The rows are grouped in 2 different ways at once. Each group adds its own fixed numbers to the row, and there is some noise. The rows also spread widely along 2 directions, which tell nothing about the answers.
Some rows, each with its group in each grouping after it:
[ -1   0  -5   4   6  -8 -20   6 -14  -8 -19   4 -26 -10   6  10 -14  20
  20 -20 -10   2 -11 -27  -6  -6]
k395 k872
[ -9  -8   3   5  20 -10   8  -9 -22  -1 -23   9  -9  10 -11 -10   8  23
  25 -20 -13   6 -11 -10   2 -25]
k301 k624
[-12  -8  -3   2  31  -3  -2   1 -12   1 -14  -1 -17  -4  -7   2   5  11
  14 -24  -9  10   1 -16  -4 -19]
k231 k160
[ -8 -11   1  16  18 -14 -13   4  -7  -6 -26   7 -21  -7  -4   2  -4  15
  23 -20  -7   6 -11 -18 -13 -19]
k379 k975
[-17  -8   9  -2  34  -2   8 -11 -18  16 -19  12  -8   6  -4  -1  11  19
  11 -41  -6   4  -3 -13  12 -26]
k395 k160
[ -2 -22  -9   2  19  -9   2  -6  -9 -11 -22   8 -20  -4  -4  -6   7  21
  21 -18   0  16  -2  -6  -2 -24]
k301 k471
[  1  -3 -16   7  17  -9 -18  14  -7 -13 -23  -4 -38  -3   7   3  -5  16
  25 -16  -8   8 -11 -24 -10 -10]
k379 k872
[-17  -7   6   3  26   0   4  -8 -17   2 -23   4  -6   5  -9  -6  15  26
  23 -23 -12   9  -8  -6   8 -19]
k231 k624
[ -3  -3   6  14   5 -12 -17   0 -12  -4 -24  11 -22 -10  -6   6 -14  18
  19 -18  -4   1  -2 -25 -11  -8]
k121 k975
[  1 -20 -12  -2  12  -3 -13   3  -4 -12 -23   4 -26 -15   1   1  -2  14
  23 -17  -2  19   4  -9  -5 -17]
k121 k471
[-14 -12  18  16  26  -4   6 -11 -16   2 -27   7  -9   4 -14  -2  16  30
  13 -35  -6   6  -5 -10   8 -19]
k231 k975
[ -5  -7   1   0  20   2   1  -2 -13   2 -27  -1 -32   4   0  -2   7  21
  19 -36  -5   8   0 -12  15 -15]
k121 k872
[ -4   9   7  12  16 -12 -11   1 -11  -7 -26  19 -21   4   0   5  -4  26
  11 -19  -3   1 -17 -31   1  -3]
k379 k872
[-16 -13   0   2  26   0   4  -2 -17  -1 -23  -4 -11   4  -5  -4  14  23
  25 -22 -16  12  -8  -3   3 -22]
k231 k624
[ -7  -8  -9   4  14  -5 -11   8 -15  -8 -20  -2 -15 -10  -2   3  -2  17
  26  -8 -19   9  -7 -14 -13 -13]
k231 k624
[ -6   0   3   6  28 -11 -12   2 -10   2 -19  16 -16  -1  -4   5  -2  11
  14 -18  -6   3  -7 -25  -9 -17]
k379 k160
[ -4  -9  -9   6  24  -4  -9   8  -8  -8 -27  -4 -33   5   3  -2   6  20
  23 -23  -5  10 -12 -17   0 -16]
k379 k872
[ -2 -16  -9   5  25  -6  -4   0  -2 -10 -26  11 -20  -2   0  -1  10  20
  21 -21   0  17 -10  -8  -1 -21]
k379 k471

New rows. What belongs after each?
[ -4 -12  -5   0  21   0  -2   0 -11  -4 -26  -5 -32   1   2  -3   6  21
  22 -35  -7   9  -1 -14  10 -13]
k121 k872
[ -1 -22 -10   2  15  -9  -3  -4  -9 -12 -21   8 -21  -7  -4  -6   3  22
  22 -15   0  14  -1  -8  -3 -23]
k301 k471
[ -7  -4  13  17  12 -19  -3  -9 -19  -3 -23  17 -15  -1 -13   0  -6  26
  15 -19  -4   0  -9 -23  -5 -15]
k301 k975
[-12 -15  10  10  20  -9   2 -13 -14   6 -25   6 -11   0  -3  -2   9  25
  22 -36  -6   5  -7 -11   5 -24]
k395 k975
[  3  -2 -10  10   6 -15 -13   8 -15 -16 -20   2 -31  -6   0   4 -13  19
  22 -12  -7   2  -8 -27 -11  -9]
k301 k872
[ -3 -14  -3  12   9 -11 -21   5  -9  -6 -18  -2 -31 -15  -3   5 -13  12
  27 -16 -10   5   1 -20 -15 -14]
k121 k975
[ -8  10  16  11  12  -9  -5  -4 -18   0 -23  21  -1   1 -10   4  -1  28
  12 -13  -8   2 -11 -20  -2  -6]
k231 k624
[-11 -13  -3  -3  28  -5  -4  -2 -15   8 -14   2 -15  -3   2   2   2  10
  19 -30  -9   8  -1 -16  -2 -24]
k395 k160
[  2 -10  -6   9   6  -6 -20   4  -8 -19 -17  13 -15 -20  -3  13 -10  19
  12  -3  -1  12  -3 -19 -13  -6]
k231 k471
[ -8 -21   3  -2  25   4  10 -13  -6  -2 -26  12 -16   1  -5  -6  15  26
  16 -35   3  18   5  -2  16 -23]
k121 k471
[ -3   6  18  19   2 -14 -17  -3 -15  -3 -23  25 -18 -11  -8  11 -20  24
  10 -16  -2  -4  -6 -33  -9  -4]
k121 k975
[-16 -19  -3  -1  39  -7  17 -11 -17   8 -17  -1 -15  10 -11 -11  16  13
  20 -35  -7  10   2  -6   6 -33]
k301 k160
[ -7   8  14   3  19 -10 -10  -2 -15   7 -17  21 -11  -3  -7   8 -13  14
   5 -21  -4  -1   1 -30  -3  -6]
k121 k160
[ -4  -6  -6  -1  18  -7 -16   5 -11   0 -13   2 -24 -11  -3   5 -12   4
  18 -19 -10   4   4 -26 -12 -14]
k121 k160
[ -7  -9  -7   0  12  -5 -11  -1 -16   0 -20   4 -15  -5   2  -1  -2  16
  30 -18 -17   8 -11 -13  -4 -20]
k395 k624
[ -1   7   5   9   0  -8 -18   4 -14  -4 -22  15 -21  -6   5  14 -17  24
  13 -17  -3  -4 -11 -34  -2  -2]
k395 k872
[  0 -16  -7   0  15  -2  -9  -2  -3  -9 -24   9 -22 -11  -1   0  -1  16
  20 -20   1  12   3 -10  -1 -15]
k121 k471
[ -6   1   4   4  19 -15  -7  -3 -20   0 -14  17 -15  -2 -14   4  -8  16
   9 -16  -6  -1  -3 -27 -10 -17]
k301 k160
[  1 -12 -12   0   6  -5 -18   5  -4 -14 -19  11 -26 -17   1   4 -12  13
  20 -10  -2  14   1 -15 -11  -9]
k121 k471
[ -7   2  14   7  17  -3   1  -6 -14   2 -28  13 -22   7  -4   2   3  31
  11 -34  -3   3  -3 -19  17  -7]
k121 k872
[ -7   2   5   7  11  -9 -12   2 -18  -6 -24   9  -8  -5  -6   4  -6  23
  18  -7 -16   4  -9 -21  -8  -6]
k231 k624
[-10 -12  -5  -6  31  -2  -6   2 -11   6 -14   2 -22  -6  -2   1   0   7
  19 -28  -8   8   5 -17  -1 -19]
k121 k160
[ -6   5   2   3  14 -12 -18   1 -17   4 -10  17 -10  -9   1  12 -15  11
  10 -15  -6  -2  -7 -31 -11 -12]
k395 k160
[ -9 -13  -9  -4  29  -2  -7   3 -12   5 -15  -5 -25  -6   0  -1  -3   4
  25 -28 -12  11   8 -14  -6 -22]
k121 k160
[ -7   5  12  11  26  -7   1  -4 -11   1 -31  14 -19  13  -3   0   8  32
  11 -31  -1   1 -14 -19  12 -13]
k379 k872
[ -6   4   8   3  20  -7  -7  -1 -15   8 -18  15 -14  -4  -6   6  -7  14
  11 -25  -4   0   3 -27  -1 -10]
k121 k160
[-11 -19 -13  -1  32  -2   0   0 -10  -2 -25  -7 -23   7  -1 -13  17  11
  38 -21 -15  17 -11  -2  -2 -29]
k379 k624
[ -3   8   5   6   6  -7 -16   2 -18  -2 -23  19 -15  -4  -4   4 -16  19
  19 -10 -12   2  -7 -25  -7  -7]
k121 k624
[ -1   8   8  11  19  -9  -9   1 -12  -4 -30  19 -21   8  -3   4  -2  28
  10 -23   0   2 -15 -27   4  -7]
k379 k872
[ -6   1  14  20  15 -15 -11  -3 -12  -3 -29  22 -15   0  -8   4  -7  24
  10 -19  -1  -1 -15 -26  -9 -14]
k379 k975
[-13 -12  -2   0  45  -3   5  -4 -10   8 -21   4 -18   9  -5  -7  16  12
  17 -34  -6   9  -6  -8   3 -30]
k379 k160
[ -5  -3  -4   4  11  -6 -10   3 -16  -3 -22   3 -18  -6  -4  -2  -4  14
  29 -14 -16   4  -6 -16  -7 -12]
k121 k624
[  0  -3  -3  10  11 -15  -9   4 -17 -10 -21   4 -26   2  -2   2  -8  24
  18 -18  -7   0  -8 -23  -3 -11]
k301 k872
[ -6  10  12  12   9  -7 -12   2 -15  -7 -22  12 -18  -2  -5  15  -6  31
   6 -17  -1  -1  -8 -30   1   3]
k231 k872
